The rows are grouped in 3 ways, from coarse to fine. Each group lies inside one group of the grouping before and may be the whole of it. The rows also spread widely along 10 directions, which tell nothing about the answers.
Known rows, each followed by its group in each grouping:
[  0  -7  12  -5  -1   9   7   2   2  -7  -9  -1 -23   5  -7 -11  -5  -4
 -10 -14  18   8   0   4  -6  10  15   0 -10   4  10 -14 -25   9 -11] : babek Vata Q_241
[  6  -8 -34  16   9  -1   0 -18  31  11   9  10 -19  10 -17 -30  -4   0
 -12  25  14  -9   2  -1 -10  17   7 -15 -50  -8   2  -4 -31   6 -13] : babek papo Q_810
[ -4  12  -4  -8   2 -18   7   4  18  15 -10  -6 -28  15  -3   3  10 -15
  14   8   3   7  -9  15  17  -2 -12   9   1  -4  -3   9 -11   2  -6] : babek papo Q_802
[  2  -6 -26 -13 -11 -14   4 -23  26  18   3  -3  10   2   7  32   2 -11
  -1  30 -28  -6  -7  -7   3 -17 -16   3 -16 -20  -4   6   9 -36  -7] : vulep Vikag Q_359
[  7 -15   3   3 -16  -6  13 -15  -6   1 -23  13  -6  -7 -14   8   9  20
  -5   0   7  -2  -4 -15 -29   9   7   8   1  -2  -2  -6  -7 -17 -15] : vulep tuto Q_558
[ -7 -14  -1  25  22  -7 -16  -6  10   9   2   1 -13  20 -26  -3  -1   0
   9  -8   8   0   5 -16  10   3   1  -5  -9  -2   2  12  -5  12  -7] : vulep Vikag Q_453
[-14  18  -5 -16  -8 -18   2  -1  -3  -3  -4   3 -25  -4  -1  -4  -9   1
   9  -6  -9  -4  -5 -20  -8 -10   6   8  -7   3   5  25   7  -4 -14] : babek papo Q_208
[  4 -14   6  -5   2  14  11  -2  11   2 -11  -7  -2  -8   3   1   0  -2
 -10 -15   6  -8   7  15  -1  -2  15  -6 -17  -7   2 -11  -5   4 -13] : babek kila Q_678
[ -7   6 -21 -20  -4  -6  22 -18  -5  22  -2 -10  28 -14  28  14  -9   9
 -10   2   4 -22  -7  -2 -41   4  -4   6   0  -1  -7   9  15  -5 -19] : vulep mise Q_602
[  3   5 -20 -18 -16  -5  27 -13  -1  14 -12   1 -10 -13   8  -5   0  10
 -13   6  27 -13 -10  14 -37   9   5   1 -12   5  -3  -4 -13   0 -26] : babek Vata Q_780
[ 10  -4 -11  15   4  -6 -23   6  21   7   4  13 -34   1 -20 -17 -11   1
  13   5  -3   6   7   2  24 -10  -8 -12 -25   0   1   5  -2  12  -7] : vulep Vikag Q_880
[ 10  -6  -4 -19 -14  12  13  -5   2   5  -6   0  14 -15  23  10 -13   4
 -14   3   1   1   1  14 -24   8  -6   2   3   5   2 -22  -1  -9 -10] : vulep tuto Q_145
[  6  -8 -35   5  -1   5 -25  -4  11   7  19  19 -33  -6 -26 -19 -33   3
   6  12   7   6   9   5   4 -10 -14 -22 -21  20  15   2   0   6 -26] : babek Vata Q_389
[ -6  -3  -7  -1   8  -8  10  -4  -4  28 -17  -6 -22   6 -19  10   7   3
  12 -16  36  -8  -2  20  -1  -2  -9  -2  18  11  -4  12   0  18 -26] : babek Rikim Q_263
[  7   4   0   5   3  -7  -6  12  -6  10 -13   2 -36  -9 -12 -14  -7  13
  12 -26  25  -7   8  15   4  -9   6 -11  -6  13  -7  12   7  30 -22] : vulep tuto Q_684
[ -1   8 -14 -26  -9  -7  13  -4  11   9  -4 -10 -19  -1   9  12  -3 -10
  -2   2   1  -3  -4  14   3 -17   2  -4 -13  -5   0   6  -1  -8 -16] : babek kila Q_246
[-11   5   1   8  18  13  -2   8   7   1   9  -1  12  -1  15 -21 -21   1
   1 -11  -5  -3   9   1  -8  17  -1   3 -11  11   7   0  -3  23   0] : babek kila Q_531
[ -6   8 -20 -33   2  11   5  -1   6   5  12 -14 -27  14   6   1 -27 -21
  -8  -6  23  11   0  16   1  -3   4 -15  -2  13  19  -5 -16   7 -19] : babek kila Q_531
[-17 -13   7  33  29  -6   6 -15   8  13 -11  -1  12  15 -20  -9  12   9
   3 -14   9 -21   4 -23 -13  22  12   7 -15  -9  -6  15 -11  15  -3] : babek Rikim Q_263
[ -1 -12  -5 -12  -1   1  22 -16   7  18 -16 -13   3   1  -1  18  12  -5
  -9  -3  17 -11  -5  12 -15   4   4   3   2  -9  -1  -5  -7  -7 -20] : babek papo Q_802
[ 11 -15   4  16  -7  -1  13   0   8   7 -23  16 -10 -12 -13 -10  17  20
   1   3  11  -3   1  14 -12  11  -1   5 -13  -2  -9 -11 -13   5 -11] : babek kila Q_246
[  6 -11  17  -2  -5   2   7   1  14   0 -21  -2 -11 -10  -2   4  13  -2
   0  -9  -8  -5   4  11   9  -8   9   5 -16 -14  -4  -5  -2  -2  -8] : babek papo Q_810
[ -1 -14   5  23  -1  -5 -11  -4  10   7  -9  17  14 -25  -8   1   4  17
  18   1 -33 -15  10 -12   1  -7 -13  10 -10  -7  -6  13  28  -6  -7] : babek papo Q_208
[-19  12  -3  -8   8  -6   4  -1   1   7   4  -5   2  11  10  -3 -13  -8
   5  -2   0   4  -5  -7 -11  11  -9  13   8  10   8   9  -7   5  -4] : babek Vata Q_780
[ -7   4  15   4   5 -10   5   3   4   1 -11   0   5  10   8   3   4   1
   7  -4 -12   5  -3 -13  -5  12  -5  19   6  -3  -4   4  -5  -3   8] : vulep tuto Q_684
[ -6  28  -3 -18 -15  -8  19  15  -5   3  -9   5   8 -32  40 -13 -11  17
   6  -1 -15 -11  -5  10 -27   4  -7  18  -4  11  -8  11  15   9  -6] : babek kila Q_246
[ 13 -22  20  -3   0  20  -7  14   1   2 -18  -5 -28 -16 -15   2  -4  -2
   5 -32  18   2  16  32  21 -15   8 -13   5   7   7 -12   7  20 -25] : babek papo Q_802
[ -4   4   7  -9  -5  -1   7   3   2  -5 -11   4 -28   2  -5 -13  -3   0
  -1  -7  12   8  -3  -3 -10   9  10   5  -6   4   8  -3 -17   6  -9] : babek papo Q_208
[  5 -15  26  -8  -6   7  21   5  -7   2 -33  -8 -12 -13  -2  12  16   8
  -3 -30  22  -5   3  22  -6  -5  15   4   7  -2  -5 -10  -1   9 -19] : babek kila Q_246
[-11   2 -19   2   7  -8   1 -10   9  18   7   5   0  25  -4   3  -7  -6
   5  22  13  15  -9  -6 -15  22 -25  10  16  12   8  -2 -18  -2  -3] : vulep Vikag Q_359
[  1 -15  -3  -3  13  23  15 -12  26  17   4 -19  50  -9  32  11  -3 -13
 -18   5 -13 -19   8  19 -11  13  -3   4 -14 -14   0 -17   1  -3  -3] : babek papo Q_802
[ -4  20  -5 -37  -5 -11  12   7  14  17  -6 -21 -24   7  19  21   1 -28
  10   2  -1   6  -9  31  23 -18 -14   7  11  -3   0   8   2  -3 -11] : babek papo Q_802
[-11  -2  -6  -4  16   5  -4  -2   9  12   7  -8  -2  16  -1   3 -12 -17
   5  -1   6   9   3   6   5   8 -13   2  12   9  12  -1  -7   7  -7] : babek papo Q_810

New rows, each followed by its group in each grouping:
[ -5   4  -6 -11   4  -1   8  -3  17  10   0  -9   1   2  14   2  -3 -13
  -2   4  -6  -4  -1   9   1   2  -3   4 -10  -6   1   1  -5   0  -6] : babek papo Q_810
[  7   5   6 -26  -1  12  13  11   5  14 -10 -21 -14 -16  22   3  -9 -11
  -5 -26  22 -10   5  46   8 -13   6  -7  -4   5  -2  -7   3  23 -22] : babek Vata Q_780
[ -8  15 -19 -12  -6  -9   9  -2   6  15   2   2   9 -13  21  -2  -9   3
   7  13 -12  -8  -5   5 -18   5 -19  12   1   7  -1  10  10  -1 -10] : babek papo Q_810
[ -6   2  -6   1  -2  -3   2   5   4   7  -2  13  -9   7  -2  -3  -4   3
  13  14   2  19  -4   7  -7  14 -26  13  18  16   6  -6 -10  -1  -3] : babek kila Q_246
[ -7 -18 -15  14  20   8   5 -15   5  31   4  -7  29  -1  -1   7  -5   3
   1  -3  19 -18   6  15 -16  13 -18  -1   9   9   0  -1   6  14 -20] : babek Vata Q_780
[  1 -27  -7  -8  -1  10   3 -22   2  11  -7  -9   4 -14 -14  24  -3   0
  -9 -18   7 -20  10  -2  -8 -18  14 -13  -7  -7   6   3  18 -10 -33] : babek papo Q_208
[  1   8   9  -8   3  -4  23   3  11  10 -20 -14 -11  -4  15 -10  12  -3
  -7 -15  15 -15  -2  22  -6   7  17   6 -19 -11 -10   0 -14  19  -9] : babek papo Q_810
[-11  14   5 -13   6  -6  12   3   4   2  -8 -12 -20   9   6  -8  -2  -9
  -1 -14  12  -3  -4   0  -4   6  14   6  -7  -1   3  10 -13  13  -9] : babek papo Q_802
[  7 -19  11   8  14  14   0  -2  13   7  -8 -10  -3   6  -6   0   0  -4
 -10 -17  18  -4   9   9   5   5  13  -9 -14  -8   1 -13 -12  15  -8] : vulep Vikag Q_880
[ -3  15 -19 -23 -10  -4  17  -7  15  -3   0  -4 -17  -6  15 -13 -10  -3
 -16   4  -6 -13  -4  -5 -14  -4  25  -6 -44 -12   1   6 -12  -6 -11] : babek kila Q_678
[-10   3   7  -7   1   1   2   8   3   6  -3   0  14  -5  17  12  -6  -2
  14  -1 -20   8   2   6   2   0 -23  17  20   8   3   2  13  -4   0] : babek kila Q_246
[-10  14  -2  -2  12  -3   0  15   3  12  -1  -4 -11  -1  10 -12 -11  -1
  15 -12   4   0   3  17   7   1 -10   3   4  13   1  10   5  24  -8] : babek kila Q_678
[  0  -9 -12  -6   2   7  10 -12   2   8  -1  -7  -4   8  -1   0  -9   0
 -16  -4  27  -2  -2   0 -23  13   9  -6  -6   4   6  -8 -17   6 -16] : vulep Vikag Q_453
[ -2  -2  -8   6  10 -12 -12   0  17  19  -2  -1 -20   0 -14   5   1  -7
  21  -3  -3  -7   5  12  26 -18 -14  -5  -7  -3  -3  18  13   8 -15] : babek papo Q_208
[  2 -15  -2  -3  -3   7  15 -16  13  10  -9  -4  21 -14  10  10   5   2
 -10   2  -8 -18   3   3 -17   3   4   5 -15 -13  -2  -7   4 -10 -12] : babek papo Q_208
[-14   8 -15 -10  14   0   3  -6  15  22  12 -13  21   5  21  10 -12 -16
   7   7  -9  -6   0   9   0   4 -22   7   7   2   4   8   9   2  -6] : babek papo Q_208
[-10   9   2   6  12  -3   1  10   5   4  -1   3  -9   7   4 -17  -8   2
  10  -6   5   5   1   3  -3  12  -5   7  -1  10   2   6  -9  19  -2] : babek kila Q_246
[ -8   9  -1 -16  13   6  13   9  10  21   1 -20  14   3  30  11  -7 -15
   4  -7   5  -1   1  35   5   3 -19   7  15   7  -1  -2   3  15  -5] : babek kila Q_246
[ -4  -9   9  21  24  -3  -3   0  18  19  -2  -7  21  16   3   9   7  -7
  12  -2  -9   0   6   6  13  12 -20  10   7  -5  -7   0   0   7   9] : vulep tuto Q_684
[ -8  -8  20 -11   7   7  23  -6   1   5 -19 -18   8   6  10  11  11  -8
 -10 -21  14  -5   0   7 -12  12  14  12   7  -7   2  -8 -11   4  -9] : babek papo Q_810
[  2 -22  19   4  10  11   3  -3  12   5 -14 -10  -7   6 -10   8   7 -10
  -4 -18  11   0   6  13  12  -1   8  -1  -6  -9   2 -12 -12   5 -10] : babek Vata Q_780
[-13  10   7 -34 -10 -15  25  -8   4   1 -18 -14 -30  30  -3  21  14 -24
  -3   3  14  19 -20  -4  -3   5   6  18  17  -7   9  -1 -29 -21  -7] : babek papo Q_802
[  1   4 -11  -6  15  -2   1   1  11  22   1 -15 -15  10   6  -2  -8  -9
   1  -8  23  -4   1  23   7  -2  -2 -10  -9   0  -4   4  -6  22 -13] : vulep mise Q_602
[  3  24  -5 -16 -29 -26  21   1   5  -2 -19   9 -18 -17  20  -8   8  14
  -3  13 -13  -8 -18  -9 -24   1   8  18 -26 -11 -14  12  -5 -11  -3] : vulep Vikag Q_453
[ -9  -1   4   8   2  -6   5  -4  -6   4 -13   3   6 -21   0  -7  -1  18
   5 -19  -5 -23   7 -14 -21   0  11   7 -10   0  -5  19  18  10 -18] : babek papo Q_810
[-13  17  21   8   4 -15  -4  27  12   9 -10  11   7   3  18   3   7  -3
  38  12 -40  22  -4  12  24   7 -47  36  29   7  -5   7  10   0  21] : babek kila Q_678
[-20  11 -14  -6   0 -14  -1  -7  -3  -2   4  11 -27  23 -17 -11 -12  -3
   8  11  10  19 -10 -28 -18  17  -6  10  11  15  17  10 -21  -5 -10] : babek papo Q_810
[ -1 -11   8  14   3   2   4  -4  -1   3  -9   9  20  -4   4  -2  -2  15
  -1  -3  -5  -1   4 -13 -24  19  -4  12   4   4  -1  -6  -1  -1  -1] : vulep tuto Q_684
[  4  -3  -9  -3  -7   1   4  -4   8   1  -7  11 -39   8 -20 -18  -3   1
  -3   7  27  12  -4   5 -10  13   4  -5 -11   7  10 -11 -29   5 -16] : babek papo Q_208
[-21  26 -11 -27  -5 -24  13  -2  -6  13  -5  -9 -12   6  13  13  -3  -8
  15   0  -2   0 -12  -5  -9  -6 -13  18  21   7   2  25   9  -5 -14] : babek papo Q_810
[ -7 -10  25 -10  -1   7  -8   5 -11 -17  -8   1 -23  22 -16  10 -13  -8
   3 -19   6  32   2 -21   1   5   6   7  28  13  21 -10 -15 -10  -2] : vulep tuto Q_684
[  8 -17 -18  -5  -3  -1  14 -28  13   8  -6  -4  -2   2  -8   8   1   2
 -23   3  13 -16   1 -10 -21   1  22 -14 -34 -17  -2  -7 -14 -14 -19] : vulep tuto Q_145
[ 10  -8  -4  -5  -5   1 -16   5  18  -1  -1   6 -48   2 -22  -5 -10 -12
   8   0   2  13   6  15  31 -21  -1 -14 -20   1   8  -3  -9   1 -16] : babek Vata Q_780
[ -9   1  -1 -11  12  17 -10   6   6  -2  13  -7  -8   7   7 -10 -27 -15
  -1 -11   2  11  10   4   5   5   0  -5   1  13  19  -4  -6  13  -8] : babek papo Q_810
[ -5 -12   0   5  11   5 -11  -8  15  -2   8  -1  -2  22 -10   2 -12 -12
  -4   4  -6  12   3 -20   5   7   0  -1  -8  -5  13  -6 -16  -7   3] : vulep Vikag Q_880
[  1   1 -18  -3   3   1  -6  -3  12   9  10   8 -14  22  -4  -5 -16  -8
   3  21   9  25  -4   4  -4  19 -22   1   9  14  12 -14 -24  -4  -2] : vulep tuto Q_558
[ -5  20  -5 -13  -5 -25   0   9   5  10 -13   0 -51   2 -11  -3   3  -5
  21  -8   8   1  -6   9  18 -19  -3   2  -4   2  -3  25   3  11 -17] : babek papo Q_208
[-10  -6  24  26   7  -2 -21  16  -6 -10  -6  23 -13  -4 -19 -19 -10  13
  23 -15 -15  13   8 -18   5   8 -11  14   8  16   9   7   4  14  -1] : babek Vata Q_241
[-14  23  37   1   9 -14  20  27  -4   5 -29  -7  -9   0  20 -13  17   5
  18 -29   4  -2  -5  16   3  12   3  28  10   1 -13  12  -3  30   7] : babek kila Q_678
[-10   2  13  -6  12  -5  13   2  -1  16 -13 -17   3   3   9  12   4  -7
   5 -23  12  -7  -2  17   0  -1  -5  12  13   2  -4   8   3  14 -11] : babek Vata Q_389
[  3  -1  25  -9  12  17  18  13  20   4 -11 -23  22 -12  39   1   3 -12
 -10 -21 -11 -14   9  32  12   0  12   6 -21 -16  -9 -12   0  16   6] : babek kila Q_246
[ -1  -1   4 -12  -8   0  18   1   5   3 -16   1 -16   7  -1   3   7  -3
  -1   2  12  12  -7  12  -7  10  -1   9   5   1   3 -12 -20  -5  -7] : babek kila Q_678
[  0  11 -21 -31 -23  -8   0   2   7   0   3   8 -25  -8   6  12 -16  -6
   9  18 -18  16  -6   6   4 -20 -19   2   2   9   9   4   6 -23 -14] : babek kila Q_246
[ -1   0  -5  -3 -18  -8 -10   1  -7 -11  -9  22 -38 -19 -22 -15 -12  18
   9  -7  -5   1   4 -21 -10 -13  10  -3 -13   9   8  14   9  -3 -24] : babek papo Q_810
[ 14  -4   6  -3  -6   9   6  10  16   7 -15  -2 -11 -24  10 -10   1   2
   0  -8  -1 -11   8  31   7  -7   4  -4 -22  -5  -7  -7   4  15 -14] : babek papo Q_802
[-14 -26   3  -3  13  13   6 -20   3   3  -2 -11  15  17 -13  25  -3 -10
  -8 -12   2   1   5 -16  -7   2   8   0   8  -6  15  -6  -4 -16 -13] : babek kila Q_678
[  9 -18  -2  12   3  17 -14  -1  15  -5   6   8  -4  -3  -6 -14 -17   4
  -9   1  -2   4  10  -5  -2   7   6 -10 -25   1   8 -13 -10   5  -5] : vulep Vikag Q_453
[  0   5   9   1  -5   1  -7  14   5 -12  -7  14 -37   0 -10 -27 -10   3
   7  -2   2  15   1  -3   1   9   5   4  -9  10  10  -2 -17  11  -5] : babek papo Q_802
[  3  10  13   2  -9   2  11  12  -2 -10 -17  13 -23  -2   7 -33  -5  16
  -8  -5  21  10  -5  -2 -29  30  14  12 -12  10   1 -14 -31  20   1] : vulep Vikag Q_359
[-15   2 -20  -5   1 -12   6 -20  -1  -1   3   4 -21  14 -18  -9 -13   1
  -9   1  15  -4  -8 -31 -28   7  16  -1 -20   3  11  14 -19  -7 -19] : babek Vata Q_389
[-12   9  -3 -16   8  -2   4  -1   5   9   1 -14 -12   8   6   3 -10 -14
   3 -11   9  -1  -1   5   2  -2   1   1   2   3   8   9  -2   9 -13] : babek papo Q_208
[ 13 -19 -16  -6  -3  11  27 -20  16  30 -10  -8  33  -5  20  16   9   3
 -19  19  18 -10  -6  31 -30  20 -16   3  -2  -9 -10 -27 -12  -8 -12] : vulep mise Q_602
[ -4   4 -30 -26 -16  -4  17 -20   6   3   1   4 -20   6  -3  -2 -10  -4
 -16  20  15   5 -11  -9 -31   9   6  -3 -11   3  13  -5 -23 -19 -22] : babek papo Q_810
[-18  26   1 -12  15 -12  16   8   6   9  -2 -18  -4   7  25  -9  -4  -8
   3 -17   3 -13  -3   5  -2   2  11   8 -14  -3  -6  21  -3  21  -2] : babek kila Q_246
[-11  -2  -7   6  21   0  -9  -3  28  17  12 -10  18  14   9  10  -6 -21
  12  12 -24   1   4   4  21   2 -24   8   0  -7   4   6   4  -2   4] : babek papo Q_802
[ 11 -15 -12  11 -15   6  -4  -6   4  -5  -8  28 -34 -12 -30 -28  -8  21
  -4   9  20   6   3  -6 -23  13   7  -9 -20  11  10 -13 -19   2 -22] : babek papo Q_208
[-24  22 -20 -26  27 -19   5  -5  11  27  12 -39  -9  18  14  25  -9 -30
  11 -22   2 -22   1  10  28 -33   3  -9  -6  -9  -4  42  21  13 -18] : babek kila Q_246
[-13  -6   1  -4  15   2  25 -17   6  18  -8 -20  21  13  11   9   8  -8
 -13  -8  22 -14  -6   6 -23  20   7  10   0  -6  -2  -4 -17   6 -10] : babek Vata Q_780
[  2  -2  10   4   3   6 -10  13  19   2  -2   5  -1  -7   9  -4  -6  -8
  14   4 -24  10   8  15  19  -1 -20   9  -1   1   3  -7   4   3   3] : babek papo Q_810
[ -3  -5  -3 -42 -21   0  20 -14   9   3  -7 -13  -7  11   9  39   1 -26
 -10  12  -4  16 -14   9  -2  -8  -9  11  15  -8  13 -16 -14 -38 -12] : babek Vata Q_241
[ -7 -14  23  24  27   6  -3   5  21   6  -8  -7  13  10  -1  -2  10  -8
   8 -16 -16  -7  12   5  24   4   2   6 -15 -15  -4   0  -2  13   9] : babek kila Q_678
[-19   5  -7 -14   1  -7  -6   1 -15   6   1   4 -26  17 -17   7 -15  -5
  18  -4  17  24  -5  -9  -8   4 -20   9  43  29  21   9  -2   1 -20] : babek papo Q_810
[-14   5  -6   2  26 -12  -2  -1   4  24   2 -13 -13  33  -7   5  -2 -13
  13  -5  26  10  -5   6   7  10 -15   4  19   8   1  11 -12  18  -6] : vulep mise Q_602
[-11 -22  10  11   8  -2 -11 -11   9  -1  -1   4   0  14 -23  17   0  -8
   9  -3 -19   8   4 -22  12  -5  -8   8   4  -6  12   3  -1 -18  -5] : babek Vata Q_241
[ -6  -4 -15  -8 -12  -8  -6  -7  -6   3  -4  13 -25  -6 -21   3 -10   7
  10   3   2   6   0 -13 -10  -9  -8  -1   9  13  11  11   8  -9 -25] : babek papo Q_810
[  4 -22   8  40  15  -1 -15   0  17   2 -11  18 -23   5 -39 -23   9  11
  12  -4   3  -1  11  -8  12   9   5  -4 -24  -5   0   2 -11  15  -7] : babek papo Q_802
[-15  25  -3  -6  -6 -24  35   1  -6  13 -20   4   3   0  20  -9  15  16
   5   7  11  -7 -18   0 -39  26  -7  29   8   5 -12  12 -12   6  -3] : babek kila Q_246
[  0  16 -20  11   2 -18  -2   4  21  18   5   9  -1  -1  14 -14  -4   5
  12  24 -12  -3  -7   6  -1  10 -24   9 -16   1 -11  11  -1   9   3] : vulep Vikag Q_453
[ 18 -38  -3   1  -7  24   1 -12  10   7 -11   4  -8 -14 -20   8  -1   2
 -11  -3  17   0  13  23  -3  -3   3 -15  -6   0   8 -27  -5  -4 -27] : babek papo Q_810
[-12   2  -6  18   7 -21  -3  -5   5  10  -8  14 -24  14 -27 -12   8   8
  19   5   9   3  -5 -16  -4  11  -9  10   0   4   0  17 -10   6  -9] : babek papo Q_208
[  1  -1 -23  -1  -4  -6   7 -14  -1  10   0   6  -4  -5  -4  -7 -12  15
  -7   2  14 -11   0 -11 -32   8   5  -6 -12   8   0   6  -2   0 -20] : vulep tuto Q_684
[-10   4 -29  13  20  -7  -1 -13  24  20  14  -1   3  14  -1 -17  -7  -6
   2  17   3 -10   1  -2  -6  15  -8  -3 -24  -2   1  10 -12  11  -7] : babek papo Q_810
[-13  16  -6 -16  15  -8   7  -2   7  14   6 -22   9  13  25   9 -12 -15
  -1 -12  -2  -9  -1   0  -2  -1   1   4  -2  -2  -2  15   4   7  -2] : vulep tuto Q_684
[ 17 -11  -2  11  -6  -1  14  -6   3   9 -21  11 -21  -6 -14 -16   9  20
  -9  -5  32  -7   0  11 -22  16  13  -6 -18   0  -9 -12 -20  12 -18] : vulep tuto Q_558
[ -2 -21   3  -2   6   2  10 -11   8  14 -14  -9   2   6 -11  26  13  -6
   2  -8   7  -3   2  11   6  -8  -5   1   8  -7  -1  -3   1  -9 -15] : babek kila Q_246
[  1 -27  10  16   3   8  -8  -5  12   7  -9  11  11   0 -16  13   7   1
  11   8 -14  12   7   1   5   6 -24  11  16   0   7 -13   2 -13  -5] : babek papo Q_810
[-11 -11   8   8   8   1   6  -9  -8  13  -9  -4  29  -3   6  14   0  10
   2 -13   2 -10   2 -12 -24  11  -6  14  18   4  -1   5  13   3 -10] : vulep Vikag Q_359
[  5 -20  -3   0 -19  15  -8  -4   1 -18   0  26  -7 -18 -13  -6 -19  16
  -4   8 -17  13   8 -19 -18   1   1  -1 -10  10  17 -14  -2 -20 -12] : babek kila Q_246
[-11   5 -15 -20   7   7   4  -3   7  10  12 -14  12  -5  21   9 -21 -10
  -3  -7  -6  -9   5   7  -4  -9  -3  -4  -4   4   6   8  12   2 -14] : babek kila Q_246
[  8  -6 -45   1  -8   6  -9 -14  11  13  14  18 -20 -20 -15 -22 -26  14
  -4  17  14 -12   7   3 -21  -1  -5 -23 -30  14   8   2   2   6 -33] : babek papo Q_208
[ -2   2   4   4   2 -13  -1   5   3  16 -13   0  -8  -1   0   8   4   3
  16  -6   3  -1  -1   9   6  -5 -15  10  11   4  -6  11  10  10  -8] : vulep Vikag Q_359
[  3  -9  20  20  -6   5 -15  15   4 -14 -10  29 -23  -6 -16 -27  -7  13
  13   2  -9  22   5  -6   1  15  -9  13  -4  13   9 -13 -16   7   3] : babek Vata Q_780
[ -6 -10  -7  -5   1   8   0  -4   1   7   0   3   0  -1  -4   9 -12   0
   5  -3   0   3   5   4  -4  -1 -11  -1   9  10  10  -3   6  -1 -16] : babek kila Q_531
[-11   8 -11 -15 -14 -14  16 -11   4   7  -7   4  10  -7  12  12   1   1
   4  18 -20  -3 -11 -14 -24   5 -13  21   6  -2   1   9   5 -23  -8] : babek papo Q_802
[ -7  30 -13 -14  -6 -37   6   3   1  15 -11   0 -41  14  -3   3   4  -3
  20   3   7   5 -14  -1   6  -9 -10  10   5   3  -8  28  -3   1  -9] : vulep tuto Q_558
[ -3 -24   6   7   7  -8   1 -13  14  10 -16  -6  -9   6 -26  26  19  -5
   8 -12  -9 -11   5  -4  22 -23   7  -4 -11 -21  -4  11   9 -14 -15] : babek kila Q_678
[ -2  -9  15   2   2   4  -4   7   1  -1 -13   6 -30  10 -21  -4   0  -2
   9 -10  18  19   1   6   5   8  -3   4  14  10  12  -9 -16   8 -10] : babek papo Q_208
